There are 4 nested groupings, the coarsest first. Each group lies inside one group of the grouping before and may be the whole of it. The rows also spread widely along 13 directions, which tell nothing about the answers.
Known rows, each followed by its group in each grouping:
[137 23 -92 -56 -79 259 -37 -35 89 144 -111 -153 213 119 -66 -85 -178 -53 -187 -580 -229 -248 -89 113 -231 152 -262 -148 29 97 58 46 -245 117 100 -89 -233 -98] -> K_98 K_750 K_872 Mos
[228 173 -68 94 -97 -102 122 -225 93 -75 -101 -74 -276 284 213 -51 74 22 95 61 -22 -86 203 -107 29 26 -114 108 -227 177 4 93 157 203 -93 -108 74 136] -> K_98 K_257 K_548 zer
[149 0 -67 -31 -134 111 89 -49 156 67 -90 26 85 144 1 19 -30 18 66 -171 -91 -132 -18 -51 -36 81 -211 -65 -47 140 -14 -28 -49 145 48 -53 -14 59] -> K_169 K_383 K_966 Fut
[183 32 -113 -47 -171 53 137 -123 51 -22 -83 127 147 167 -413 9 -67 24 178 45 -33 -42 67 174 38 299 -18 288 61 -23 -328 -68 100 -31 -239 -66 241 249] -> K_169 K_33 K_360 gini
[-114 157 233 124 -101 -173 -118 -57 3 -46 105 157 122 94 407 77 79 131 -92 212 17 -60 221 14 44 -49 197 53 -118 175 -1 39 53 -64 59 95 -71 -43] -> K_98 K_750 K_301 mafe
[-49 -58 135 -16 51 -307 101 183 98 170 27 27 -117 -28 62 -16 69 108 30 241 10 186 8 19 -26 -80 7 -60 132 -4 11 -86 -70 -33 231 -145 -206 -172] -> K_98 K_257 K_486 fafa
[111 212 -1 -21 -130 -33 65 -128 140 -16 -67 -16 60 92 162 -60 -154 129 0 -210 -7 23 92 17 121 26 -66 171 -118 63 -70 94 118 -74 -36 -137 68 -74] -> K_169 K_383 K_544 pobo
[0 148 136 -92 -246 -95 33 -68 -37 -81 -63 -37 -37 92 65 181 -21 41 93 -7 192 204 233 88 408 -132 43 320 -131 304 -196 118 134 -20 -297 -143 337 -58] -> K_98 K_922 K_216 rira
[28 53 -69 -26 -32 -6 263 60 162 39 -30 84 175 -43 -75 -78 -51 108 141 -34 -39 15 -70 70 -48 91 -46 89 67 -239 -147 -7 18 -172 73 -43 43 16] -> K_169 K_33 K_360 gedar
[-43 -14 110 -53 -61 13 91 161 80 -30 -35 36 111 -19 141 81 72 51 127 95 69 -17 60 -12 147 -105 -36 63 -10 -20 -172 10 35 -4 -7 123 174 88] -> K_98 K_257 K_548 Kodug
[133 -30 -4 -49 -68 167 106 -19 12 -31 -49 -1 312 -93 -36 193 -190 51 137 -243 162 46 4 112 178 40 25 214 -163 80 -135 45 31 -272 -195 -51 259 85] -> K_98 K_922 K_483 piv
[129 25 40 2 101 218 -57 77 63 -144 -34 -94 259 85 -128 -92 -151 -167 -153 -383 -127 -156 -139 98 -240 83 -19 77 143 -302 -49 116 -24 42 133 176 -185 142] -> K_98 K_750 K_301 nokit
[-3 -22 -116 31 21 -121 309 12 -3 -10 22 -112 -179 -18 45 -18 169 62 333 192 146 51 32 15 -34 -109 -18 7 -33 -234 24 2 34 -85 39 -108 13 60] -> K_98 K_257 K_486 fafa
[-42 -10 17 -20 49 69 118 58 24 -189 -27 -88 81 72 -142 -74 -27 -86 -51 -163 -76 -50 23 108 -50 22 -32 224 44 -146 -140 144 4 57 -17 104 48 226] -> K_98 K_750 K_301 nokit
[177 -97 54 1 82 89 -9 19 -55 40 -7 -110 92 -10 -65 279 -162 -74 -5 -248 84 119 -44 28 49 6 67 82 -62 144 13 17 40 22 10 -93 -84 -12] -> K_169 K_33 K_360 gedar
[124 -52 56 218 91 287 194 100 -82 -175 -76 -134 217 -118 173 465 -66 -240 -10 -200 298 167 -76 -93 169 -169 243 85 -306 106 30 191 102 -42 -75 285 -48 254] -> K_98 K_750 K_301 nokit
[45 207 18 -158 -167 97 -34 13 36 -68 27 -131 74 84 25 -12 5 -37 201 -246 91 -49 -73 58 -1 -172 -59 35 158 -271 -68 58 40 45 40 -47 28 -195] -> K_169 K_33 K_360 gini
[-8 137 82 21 -119 38 190 176 47 -149 -78 37 86 6 -99 133 112 -178 138 130 200 172 -26 39 154 -122 138 165 79 -160 -274 76 96 1 -68 205 94 150] -> K_98 K_257 K_548 zer
[-2 -17 -124 -80 -135 6 126 -137 -86 25 -16 -90 0 100 -116 -99 72 125 340 143 -2 -172 215 164 60 129 -91 196 13 -149 -217 -47 89 -138 -236 -114 312 150] -> K_98 K_750 K_301 mafe
[5 -220 52 -26 175 139 -51 109 -159 -19 89 -169 69 -20 -242 249 -47 -159 -15 -239 16 33 -79 119 -78 -23 63 15 105 22 2 -9 -80 131 100 -3 -181 74] -> K_169 K_33 K_360 gini
[76 46 152 -56 10 -99 -114 -39 60 -197 143 58 203 6 34 73 -164 18 -126 -301 55 61 -79 145 -115 -100 172 192 -30 -16 138 69 -64 -53 100 -69 -125 -75] -> K_98 K_750 K_301 nokit
[93 -83 116 -82 15 144 -55 99 34 5 4 -7 282 -81 15 266 -226 -3 -70 -365 59 84 -88 54 137 -42 34 102 -61 166 -42 20 -19 -29 17 -24 25 -58] -> K_169 K_33 K_360 gini
[-111 97 -28 121 149 183 99 -58 -174 -172 -115 -305 -79 115 74 -27 -82 -128 -225 -247 -50 -7 245 82 201 73 -24 270 -215 120 -187 327 139 7 -214 67 102 242] -> K_98 K_257 K_486 fafa
[62 -49 -130 17 23 -97 162 -138 -228 108 -17 -279 -224 88 -390 9 45 -49 203 122 76 126 123 250 -34 148 85 170 112 -95 -113 -48 57 -121 -165 -276 -53 48] -> K_98 K_750 K_301 mafe
[-50 43 25 73 -6 -43 140 35 19 -50 43 26 25 1 155 44 129 46 106 118 69 -37 48 35 -51 -68 62 -27 -50 -80 -7 7 -11 -53 76 61 -58 56] -> K_98 K_257 K_548 Kodug
[260 -19 183 -5 -11 -116 169 242 342 163 -185 98 50 -61 373 97 -80 148 106 159 59 166 -19 -256 250 -90 -101 37 -94 68 -131 -45 177 -51 109 52 139 -14] -> K_98 K_257 K_548 zer
[229 0 -197 -24 -104 119 14 -231 -7 155 -46 -16 254 110 -275 -89 -207 93 -1 -301 -161 -209 -5 284 -231 364 -95 36 6 22 11 -103 -146 -174 -88 -247 -102 -38] -> K_98 K_750 K_301 nokit
[94 341 17 13 -220 5 125 -70 224 43 -116 14 161 75 271 -110 -124 110 -83 -270 -4 12 6 22 37 -20 -51 52 -107 19 -29 138 -2 -134 1 -86 -28 -204] -> K_98 K_750 K_872 Mos

New rows, each followed by its group in each grouping:
[0 30 -60 138 33 1 148 -155 -78 -178 17 -32 -36 150 -217 41 15 -125 -144 -162 -29 14 70 182 -146 116 78 151 -102 150 11 134 -78 80 -67 -53 -150 213] -> K_98 K_922 K_216 rira
[46 -24 52 58 137 55 -3 -22 -46 0 -15 -126 93 18 132 -24 -111 59 -27 -79 -51 -71 118 58 21 95 32 157 -65 -86 -85 71 129 -171 -18 23 26 101] -> K_98 K_750 K_301 mafe
[63 33 118 -110 -101 -165 15 -25 128 -244 131 165 94 40 35 166 -54 59 86 -137 120 107 -29 18 47 -177 104 260 -94 90 42 52 22 99 27 -79 118 24] -> K_169 K_33 K_360 gedar
[23 68 32 -68 -180 -30 34 -30 72 -110 10 -17 -97 209 32 71 109 -36 119 -46 2 -72 68 -49 34 -122 -121 53 -7 138 -38 56 0 326 6 -19 65 46] -> K_169 K_33 K_360 gini
[257 -213 -55 -121 90 193 179 184 13 -1 -164 -146 120 -60 -301 92 -137 -72 319 -28 129 81 -59 33 190 87 -86 278 90 -309 -331 -34 200 -128 -192 58 344 313] -> K_98 K_257 K_486 fafa
[328 163 166 -51 63 -41 62 131 298 78 -274 -155 -29 118 1 -147 -324 -52 -271 -363 -120 240 -88 -67 98 57 -160 207 104 -18 -162 179 164 27 75 -97 -65 -102] -> K_98 K_922 K_216 rira
[88 289 118 68 -182 -92 -149 -202 -38 -103 18 -8 -65 288 146 16 49 -37 -30 -21 49 -44 184 65 -27 -22 90 78 -29 114 8 98 81 101 -50 -65 -100 -85] -> K_98 K_922 K_216 rira
[178 -60 -4 32 147 73 25 15 61 -70 55 50 198 -31 73 -5 -68 70 160 -30 10 -141 -41 52 -137 85 59 84 -18 -322 -37 -58 90 -181 81 71 21 172] -> K_98 K_257 K_548 zer
[138 209 104 -72 -114 -18 34 131 239 158 -138 -85 53 56 184 -100 -115 47 1 -178 -29 75 -73 -97 68 -87 -161 -56 152 -131 -94 35 88 5 199 -50 -126 -256] -> K_169 K_383 K_544 pobo
[13 36 -96 -40 -155 227 206 94 14 116 -118 -103 182 -62 -20 99 23 -36 155 -157 84 -37 -61 87 67 -36 -108 -118 -8 -41 -112 -7 -102 -90 -49 16 28 -57] -> K_98 K_257 K_548 Kodug
[383 112 139 -34 55 -21 -39 10 213 -293 -59 -51 -17 195 -75 -3 -157 -176 -10 -301 69 65 -146 -101 -127 -86 8 264 42 -170 0 176 155 189 82 61 -46 196] -> K_98 K_922 K_483 piv
[25 25 51 -10 12 -16 214 196 135 167 -183 -132 -53 -27 81 -15 -25 2 -26 -11 -37 143 20 -32 167 -29 -143 17 33 48 -181 50 30 -18 53 -31 5 -67] -> K_98 K_257 K_548 zer
[109 144 -45 99 -171 45 -4 -38 -58 50 -11 -81 -69 203 -26 88 181 -201 108 42 110 -79 -36 13 -217 -57 29 -255 105 -52 99 -28 -96 200 121 14 -375 -82] -> K_98 K_257 K_486 fafa
[98 -102 170 -243 -80 25 -289 69 16 -12 138 143 294 67 -46 50 -40 161 315 79 -7 -219 55 100 28 44 -20 157 232 -242 -215 -197 109 -38 5 26 281 26] -> K_169 K_33 K_360 gini
[43 -58 108 141 82 6 -43 -3 -86 26 -9 -6 7 76 189 185 47 -3 -13 161 7 -58 196 -14 87 59 79 39 -147 216 -80 -8 96 32 -25 79 -12 157] -> K_98 K_257 K_548 zer
[465 -128 13 12 -28 218 -47 -43 6 39 -151 -45 187 39 -20 382 -238 -92 88 -232 151 41 -18 -50 190 85 16 136 -225 282 -57 -58 128 34 -194 -14 144 175] -> K_98 K_257 K_548 zer
[14 73 21 -59 11 73 -126 -90 -38 -12 109 -58 109 78 169 -75 7 135 207 -44 -11 -205 88 68 -57 20 -23 32 63 -268 -39 -34 110 -141 59 -47 45 -41] -> K_169 K_383 K_966 Fut
[186 243 157 1 38 -250 -1 7 255 -85 -75 56 -82 170 242 -241 -119 126 -68 77 -50 74 90 -77 37 21 -13 262 17 -181 -123 116 254 -60 80 -35 40 8] -> K_98 K_257 K_486 fafa
[104 45 27 -182 -131 106 123 185 173 -96 -142 -8 175 19 -109 -60 -78 -31 204 -95 72 26 -57 17 179 -55 -137 239 121 -280 -305 59 106 -31 -102 98 318 130] -> K_98 K_257 K_486 fafa
[-88 -43 123 73 26 -40 27 68 -117 160 -26 -95 33 11 126 98 38 81 9 206 -3 22 222 71 164 58 48 55 -11 121 -153 -4 68 -134 -41 -3 17 -17] -> K_98 K_750 K_301 nokit
[-68 178 68 81 -87 6 -42 -91 15 -184 56 57 63 209 86 -74 96 -54 -112 -103 -85 -184 99 93 -179 -2 16 16 -7 4 13 126 -64 131 72 84 -142 68] -> K_98 K_922 K_216 rira
[-195 -185 119 -73 63 38 -95 101 -123 -115 99 -78 -21 149 -73 -24 202 -28 128 129 -119 -287 224 67 -47 6 -144 74 128 -14 -186 19 -45 198 19 135 154 280] -> K_98 K_922 K_483 piv
[182 131 233 -40 0 36 -120 105 85 59 -60 -57 287 -82 322 133 -254 77 -29 -197 141 140 -26 -13 205 -105 124 146 -33 -85 -65 61 180 -278 27 16 36 -216] -> K_98 K_750 K_301 nokit
[-159 9 131 122 201 -39 0 19 -83 -111 67 -42 -35 113 203 -161 144 99 33 247 -124 -198 279 48 -44 96 20 146 31 -241 -186 92 181 -88 47 163 77 251] -> K_98 K_922 K_216 rira
[330 -168 21 -248 -10 221 -250 14 2 -68 22 -123 150 153 -209 106 -153 -64 264 -324 -25 -233 -75 22 -64 27 -173 131 169 -187 -89 -96 83 221 -22 -28 185 128] -> K_169 K_33 K_360 gini
[351 4 8 -40 -92 -316 189 -119 218 87 -112 94 -44 77 -198 22 -240 150 -10 -9 21 298 4 87 65 159 34 328 -83 225 -32 -52 70 -113 -99 -354 42 -16] -> K_98 K_750 K_301 nokit
[27 -264 150 -6 199 96 -17 254 -45 -181 2 -31 114 2 -260 209 -44 -236 -87 -78 37 79 -64 37 14 -21 81 186 79 -11 -145 58 -5 187 48 226 -31 368] -> K_98 K_257 K_486 fafa
[-130 -262 95 2 424 207 -85 111 -281 -218 142 -391 -56 -50 50 86 12 -119 41 -273 -1 -124 88 92 -62 -135 7 127 11 -248 20 166 60 35 74 109 9 237] -> K_98 K_922 K_216 rira
[-23 87 31 46 -53 16 91 -31 -16 -34 -14 -58 31 83 22 16 44 -9 54 -17 33 -47 109 68 0 18 -12 71 -33 42 -90 88 1 -47 -34 -10 10 60] -> K_98 K_922 K_483 piv
[190 97 110 -18 56 -45 89 104 2 47 -116 -240 -108 21 -81 55 -74 -102 96 -68 170 286 -50 32 96 -90 63 142 151 -218 -117 77 180 -93 6 -100 -67 -106] -> K_98 K_922 K_216 rira
[23 -237 124 26 184 57 39 154 -31 21 -83 -169 -102 83 15 81 30 -61 -28 2 -107 -53 140 -58 71 21 -158 58 0 133 -117 59 48 198 32 85 52 242] -> K_98 K_922 K_216 rira
[415 202 84 190 -17 -85 -102 -262 22 45 -77 -65 -131 268 306 87 -91 29 7 8 75 5 157 -100 -21 92 84 47 -188 159 107 39 249 3 -29 -128 -147 -33] -> K_98 K_922 K_216 rira
[-27 220 84 -92 -206 -149 176 87 93 37 -109 -142 -178 49 157 21 87 22 117 47 156 230 66 -15 248 -243 -64 65 11 60 -119 96 64 33 -45 -118 91 -215] -> K_98 K_257 K_548 Kodug
[156 70 115 148 -41 -73 65 -59 100 24 -65 77 38 99 201 152 -68 22 -147 -48 25 83 69 -49 30 25 55 18 -195 322 62 58 17 29 32 -36 -136 11] -> K_98 K_922 K_216 rira
[11 -30 156 184 127 -144 57 -21 -12 -68 67 3 -104 62 334 162 87 48 -17 140 66 45 159 -82 6 -95 116 22 -201 182 108 72 83 34 101 23 -106 94] -> K_98 K_922 K_216 rira
[-63 131 401 -228 -179 -124 -233 257 213 -88 -2 221 262 101 -10 47 -117 21 -181 -57 -57 121 21 36 233 -101 20 271 244 109 -324 39 52 154 67 118 148 -105] -> K_169 K_33 K_360 gini
[319 65 -108 -162 -87 -107 26 -175 9 176 -166 -229 -157 159 -298 -101 -266 65 43 -244 -18 155 74 192 107 196 -156 257 42 107 -115 -18 69 -82 -219 -483 85 -161] -> K_98 K_257 K_486 fafa
[136 82 14 94 -95 -41 145 -19 105 55 -137 -61 -172 238 62 -39 124 -50 53 98 -68 -58 107 -92 -52 39 -157 -59 2 86 -56 45 42 217 42 5 -83 91] -> K_98 K_922 K_216 rira
[157 22 61 29 153 15 97 95 228 -66 -22 90 169 33 -14 -100 -151 45 -68 -131 -130 -21 -116 -16 -145 121 -5 140 83 -262 -113 44 96 -46 190 85 -85 142] -> K_169 K_33 K_360 gini
[87 -73 74 40 156 -9 195 158 179 -8 -69 -86 36 -44 244 -49 -49 76 35 -43 -52 -8 -25 -124 -12 -62 -97 57 -50 -174 -10 87 85 -52 163 85 4 113] -> K_98 K_750 K_301 nokit
[-60 -16 -70 -68 -17 185 21 14 -111 17 102 -176 87 -19 1 80 92 -36 272 -174 102 -119 -71 94 -102 -124 -36 -142 102 -254 59 -37 -65 -48 109 -44 -103 -95] -> K_169 K_383 K_966 Fut
[-14 20 16 -29 53 -28 70 -50 -19 -180 60 -56 -15 10 169 2 17 95 158 -22 69 -43 144 67 110 -80 19 248 -146 -86 -77 82 120 -87 -94 -28 241 134] -> K_98 K_257 K_548 zer
[244 73 187 12 131 -123 61 114 314 -214 -47 74 -27 116 39 -20 -129 -73 -115 -144 -16 189 -156 -169 -56 -79 36 225 37 -123 -16 125 179 162 222 93 -120 177] -> K_169 K_383 K_966 Fut
[-54 119 -121 168 -5 -170 143 -256 -120 157 23 -38 -167 127 134 -115 145 212 109 327 -78 -109 331 162 -31 238 32 22 -140 85 -67 -58 63 -214 -93 -227 -27 -6] -> K_98 K_257 K_548 zer
[26 20 41 110 41 62 189 106 54 -57 -35 2 111 15 -35 33 74 -74 105 87 61 -10 -16 3 -75 29 46 33 42 -184 -137 63 36 -91 67 159 -55 199] -> K_98 K_922 K_483 piv
[81 -15 40 -33 -45 -39 36 132 119 213 -101 -144 -124 139 -63 -64 36 -40 9 -45 -143 -25 -17 -69 -88 9 -238 -174 219 18 -49 -48 -52 253 246 -72 -270 -102] -> K_169 K_383 K_544 pobo
[59 45 59 37 -10 -11 114 85 58 -5 -59 -38 4 23 60 91 18 -57 12 -5 56 83 10 4 55 -62 20 40 -31 35 -75 40 24 34 36 30 -48 27] -> K_98 K_257 K_548 zer
[370 191 1 7 -200 91 49 26 181 139 -136 5 210 76 -38 59 -111 -67 128 -169 126 46 -196 1 -115 33 31 -68 116 -195 -32 -46 23 -74 65 -13 -180 -132] -> K_98 K_750 K_872 Mos
[28 7 14 -121 -20 37 80 65 15 -186 127 -108 38 -52 -19 170 19 -70 240 -258 207 84 -172 41 -36 -300 63 64 48 -231 79 62 -15 68 105 -41 -14 -65] -> K_169 K_33 K_360 gini
[225 -50 153 37 127 -173 110 115 64 -131 -41 -70 -229 136 -201 185 -1 -184 35 91 105 306 -42 -113 42 -76 121 260 92 -15 -107 78 213 267 64 16 -74 221] -> K_169 K_33 K_360 gedar
[156 131 -53 32 -8 -164 114 -189 62 -140 71 -62 -194 183 82 -145 108 82 282 80 64 -102 86 5 -198 -18 -22 104 -34 -231 65 52 112 -24 39 -140 1 92] -> K_98 K_922 K_483 piv
[-89 -219 138 -187 35 -37 -63 171 -95 164 -39 -245 -68 21 -109 20 -15 34 54 3 -90 9 159 96 170 -22 -164 112 172 92 -201 -32 -9 70 -31 -109 139 -29] -> K_98 K_750 K_301 mafe
[-6 -36 130 -39 -42 13 127 243 143 122 -89 15 186 -61 178 -13 24 102 152 164 -4 -22 27 -51 119 -37 -88 20 96 -189 -208 -27 75 -133 74 139 126 9] -> K_98 K_750 K_301 nokit
[-209 151 24 -30 -151 20 234 111 58 -81 -35 -1 63 18 -143 12 96 -91 1 -49 55 153 -24 102 112 -100 10 99 102 -32 -200 120 -45 12 5 47 -3 9] -> K_169 K_383 K_966 Fut
[94 -91 75 -29 39 112 -57 47 67 -110 8 -13 119 48 189 104 -46 -17 -15 -230 -43 -164 16 -39 -3 -74 -95 35 -135 117 33 38 -33 162 60 79 51 128] -> K_98 K_257 K_548 zer
[54 -123 62 -62 8 -64 7 53 146 -16 55 104 111 44 39 -15 -25 133 100 -24 -92 -121 31 -17 -57 22 -113 56 25 -15 -36 -76 0 85 148 2 30 123] -> K_169 K_383 K_544 pobo
[240 202 -24 54 -237 -1 -47 -143 -14 -91 -7 72 55 224 -122 111 54 -148 150 33 177 -22 -20 71 -128 19 139 5 35 -57 10 -34 25 92 -46 -12 -158 22] -> K_98 K_257 K_486 fafa
